The rows of each matrix lie in a flat space through zero, up to rounding. After each matrix: how many dimensions does the smallest such space have?

[[ -3   6  -6 -10  -8  10   2   6  -2 -12  -5   4  -4  -1   6  -2  27  -3
    5]
 [  6   7  -9  22   8 -15   8  -5   8  -4  -9  -3  -5  -2  -2  15 -13  -7
   -2]
 [ -6  -9   2   5  17   7  -7   5 -20  14  -3   0  13   0   7  -5 -13  -3
    0]
 [-10  22   5 -29  -9  18 -12  15  -9  17  -3  -2  -2  -8  -5 -14   4  -5
  -10]
 [ -8   8  17  -9  -9   7 -18   4  19   4   4   7  -5 -27 -26  -1 -12   5
  -26]
 [ 10 -15   7  18   7  -8 -10  -4  20 -14   4   4  -1 -17 -11  10 -11  12
   -3]
 [  2   8  -7 -12 -18 -10  21 -11  11  -4  10  -4  -3  24   0  -2  14  -5
    7]
 [  6  -5   5  15   4  -4 -11   0  15 -10  -3   5  -8 -23 -15  11 -10   6
   -9]
 [ -2   8 -20  -9  19  20  11  15 -31   4 -10  -4  40  -2  15 -13  19 -19
   22]
 [-12  -4  14  17   4 -14  -4 -10   4   6  -1   3  -4  -1   3   8 -23   9
  -20]
 [ -5  -9  -3  -3   4   4  10  -3 -10  -1   4   2  17  15  13  -8  10  -3
   10]
 [  4  -3   0  -2   7   4  -4   5  -4   3   2  -3  12  -6   0  -4  -4   2
    6]
 [ -4  -5  13  -2  -5  -1  -3  -8  40  -4  17  12  14 -15 -39  -3 -15  -3
  -20]
 [ -1  -2   0  -8 -27 -17  24 -23  -2  -1  15  -6 -15  14  -2   3  10  13
    1]
 [  6  -2   7  -5 -26 -11   0 -15  15   3  13   0 -39  -2 -27   7  -6  10
  -14]
 [ -2  15  -5 -14  -1  10  -2  11 -13   8  -8  -4  -3   3   7  -6   8  -8
    3]
 [ 27 -13 -13   4 -12 -11  14 -10  19 -23  10  -4 -15  10  -6   8  19   5
   24]
 [ -3  -7  -3  -5   5  12  -5   6 -19   9  -3   2  -3  13  10  -8   5  -6
    6]
 [  5  -2   0 -10 -26  -3   7  -9  22 -20  10   6 -20   1 -14   3  24   6
    0]]
 : 9

[[-10  -1   0 -20 -13  -7  -6 -10 -20   9 -11  17 -11  -7   9   5  12 -15
   -8]
 [ -1  16  12   0  -9   1  14  -5 -11  -6  -8   0 -17 -23  12 -11 -15   1
    7]
 [  0  12  31  -7 -17   8   8  -5   0   6   6   0  16   3 -27   0   0  19
   -3]
 [-20   0  -7   1  -2  -5  -4   6  -5  -2  -5  -7 -13 -10   1  13   4  15
   10]
 [-13  -9 -17  -2  21   3  11  -7   8  12   3   7  -9  -3 -17   8   0   8
    0]
 [ -7   1   8  -5   3  44 -11   0 -15  -2  14   5   0  -1 -18  -2  31  -7
  -13]
 [ -6  14   8  -4  11 -11  10   4  -2   3  -1 -30 -10  22  13  -4  46   1
    3]
 [-10  -5  -5   6  -7   0   4  20  -6  -1  -5   5  -4  -7   1  -7   9   2
    4]
 [-20 -11   0  -5   8 -15  -2  -6   5  -8  -9   0  16 -14  14  -5  18  -3
   25]
 [  9  -6   6  -2  12  -2   3  -1  -8  24  -4   8   9   9 -20  21  -5  29
   -5]
 [-11  -8   6  -5   3  14  -1  -5  -9  -4  35  -8   1  -4  37  -2   6  15
    7]
 [ 17   0   0  -7   7   5 -30   5   0   8  -8  26   3 -23 -21 -10  20  -7
    6]
 [-11 -17  16 -13  -9   0 -10  -4  16   9   1   3   8 -33  14 -17 -16  -2
  -24]
 [ -7 -23   3 -10  -3  -1  22  -7 -14   9  -4 -23 -33  18   0  -2  12 -23
   11]
 [  9  12 -27   1 -17 -18  13   1  14 -20  37 -21  14   0  12  10   0   4
   15]
 [  5 -11   0  13   8  -2  -4  -7  -5  21  -2 -10 -17  -2  10  42   1 -24
    4]
 [ 12 -15   0   4   0  31  46   9  18  -5   6  20 -16  12   0   1  19  -9
   -5]
 [-15   1  19  15   8  -7   1   2  -3  29  15  -7  -2 -23   4 -24  -9 -13
    2]
 [ -8   7  -3  10   0 -13   3   4  25  -5   7   6 -24  11  15   4  -5   2
   10]]
 : 17

[[  8  -5   5   3 -13   4   4  -8  -6   2  -1   0   5 -11  17  -2   4   1
    0]
 [ -5  42 -25   5  30 -10 -12 -10   2  15 -13  -4  28   7 -15  -4   3  -6
    2]
 [  5 -25  12 -15 -28  11   5  -2 -12   1 -10   5 -19  -5  12  13  -7  20
   -4]
 [  3   5 -15  25  16   3   5  10 -13 -12   4   9 -14 -18   6  -2  13 -17
    9]
 [-13  30 -28  16  13  -3   0  -7   4  -1  19 -22 -10  12   2 -35   2   8
  -14]
 [  4 -10  11   3  -3   8   0   9  -3   1 -12  20   8 -16   3  31  10 -17
   21]
 [  4 -12   5   5   0   0  -7   7  -3  -8   6 -13   2   6 -13  -9   6   2
  -19]
 [ -8 -10  -2  10  -7   9   7  10   9 -13   2   3   3  13  -7  16  12   5
   -4]
 [ -6   2 -12 -13   4  -3  -3   9   0   4  -5   5   7  15 -10   9  -2   4
    3]
 [  2  15   1 -12  -1   1  -8 -13   4   4   1 -11  -8  -5 -13 -12 -10  -2
  -19]
 [ -1 -13 -10   4  19 -12   6   2  -5   1  -7  11   7   8  -5  10  -8  -1
   15]
 [  0  -4   5   9 -22  20 -13   3   5 -11  11  -9   8   0   2   0  20   7
  -10]
 [  5  28 -19 -14 -10   8   2   3   7  -8   7   8  18   4   1  -6   8 -12
    0]
 [-11   7  -5 -18  12 -16   6  13  15  -5   8   0   4  39  -4  -7   0  -1
   -9]
 [ 17 -15  12   6   2   3 -13  -7 -10 -13  -5   2   1  -4   0  -4   3   2
   -4]
 [ -2  -4  13  -2 -35  31  -9  16   9 -12  10   0  -6  -7  -4  13  14  -3
   -4]
 [  4   3  -7  13   2  10   6  12  -2 -10  -8  20   8   0   3  14   6  -2
   27]
 [  1  -6  20 -17   8 -17   2   5   4  -2  -1   7 -12  -1   2  -3  -2   4
    5]
 [  0   2  -4   9 -14  21 -19  -4   3 -19  15 -10   0  -9  -4  -4  27   5
  -21]]
 : 14

[[ 39  16  -7 -47  10   5  26 -22 -25 -50  -1   7  16 -36   7 -17  11  25
   17]
 [ 16  11 -15 -24  -3  -3   6 -17  -2 -21  14   7   9 -23   4 -10  16  12
   20]
 [ -7 -15  -6 -12   6  17  17  18 -18  -9 -14   2   9  35  12 -13 -14  -5
    2]
 [-47 -24 -12  34 -15   3 -19  27  22  44   8   1  -8  55   4   4  -8 -29
   -1]
 [ 10  -3   6 -15  12  11  18   5 -21 -19 -17  -1   6   6   5  -7 -11   5
   -4]
 [  5  -3  17   3  11   5   7   7 -12  -3 -17  -6  -2   3  -3   4 -13   2
  -16]
 [ 26   6  17 -19  18   7  21  -4 -26 -28 -21  -4   5 -16   0  -3 -10  15
  -10]
 [-22 -17  18  27   5   7  -4  24  -1  25 -19  -9  -9  35  -3  10 -22 -16
  -24]
 [-25  -2 -18  22 -21 -12 -26  -1  32  31  27   4  -7   8  -2   6  15 -14
   12]
 [-50 -21  -9  44 -19  -3 -28  25  31  54  12  -1 -13  50   0  10  -5 -31
   -4]
 [ -1  14 -14   8 -17 -17 -21 -19  27  12  29   4  -5 -27  -6   6  24   1
   15]
 [  7   7   2   1  -1  -6  -4  -9   4  -1   4  -1  -2 -17  -4   4   6   5
    0]
 [ 16   9   9  -8   6  -2   5  -9  -7 -13  -5  -2   1 -21  -4   2   1  10
   -4]
 [-36 -23  35  55   6   3 -16  35   8  50 -27 -17 -21  46 -11  25 -34 -26
  -44]
 [  7   4  12   4   5  -3   0  -3  -2   0  -6  -4  -4 -11  -6   7  -3   4
  -10]
 [-17 -10 -13   4  -7   4  -3  10   6  10   6   4   2  25   7  -6   0 -10
    8]
 [ 11  16 -14  -8 -11 -13 -10 -22  15  -5  24   6   1 -34  -3   0  23   9
   18]
 [ 25  12  -5 -29   5   2  15 -16 -14 -31   1   5  10 -26   4 -10   9  16
   12]
 [ 17  20   2  -1  -4 -16 -10 -24  12  -4  15   0  -4 -44 -10   8  18  12
    4]]
 : 3

[[  0   0   4   1   1  -2   2   1   2   1   0   1   2   1   1  -1   0  -1
   -3]
 [  0 -22  12   3  19   0 -24  -9  10  19  25  15  -1  14 -20 -11 -19   7
   18]
 [  4  12 -37 -12 -15  20 -10  -8 -22 -16  -8 -12 -13 -14   4  15   6   7
   22]
 [  1   3 -12  -4  -4   7  -4  -3  -7  -5  -2  -4  -4  -4   1   5   2   2
    8]
 [  1  19 -15  -4 -16   3  16   5 -11 -17 -20 -13  -1 -13  16  11  15  -4
  -11]
 [ -2   0  20   7   3 -13  15   8  11   4  -3   3   9   4   5  -6   2  -7
  -21]
 [  2 -24 -10  -4  16  15 -41 -19  -1  16  30  12 -11  10 -27  -5 -22  14
   43]
 [  1  -9  -8  -3   5   8 -19  -9  -3   5  12   4  -6   3 -11   0  -9   7
   21]
 [  2  10 -22  -7 -11  11  -1  -3 -14 -12  -9  -9  -7 -10   6  10   7   2
    9]
 [  1  19 -16  -5 -17   4  16   5 -12 -18 -21 -14  -1 -14  16  12  15  -4
   -9]
 [  0  25  -8  -2 -20  -3  30  12  -9 -21 -29 -16   4 -15  24  11  22  -9
  -26]
 [  1  15 -12  -4 -13   3  12   4  -9 -14 -16 -10  -1 -10  13   9  12  -3
   -8]
 [  2  -1 -13  -4  -1   9 -11  -6  -7  -1   4  -1  -6  -2  -4   3  -3   5
   15]
 [  1  14 -14  -4 -13   4  10   3 -10 -14 -15 -10  -2 -10  11   9  11  -2
   -5]
 [  1 -20   4   1  16   5 -27 -11   6  16  24  13  -4  11 -20  -8 -18   8
   24]
 [ -1 -11  15   5  11  -6  -5   0  10  12  11   9   3   9  -8  -9  -8   0
   -1]
 [  0 -19   6   2  15   2 -22  -9   7  15  22  12  -3  11 -18  -8 -16   7
   19]
 [ -1   7   7   2  -4  -7  14   7   2  -4  -9  -3   5  -2   8   0   7  -5
  -16]
 [ -3  18  22   8 -11 -21  43  21   9  -9 -26  -8  15  -5  24  -1  19 -16
  -49]]
 : 2
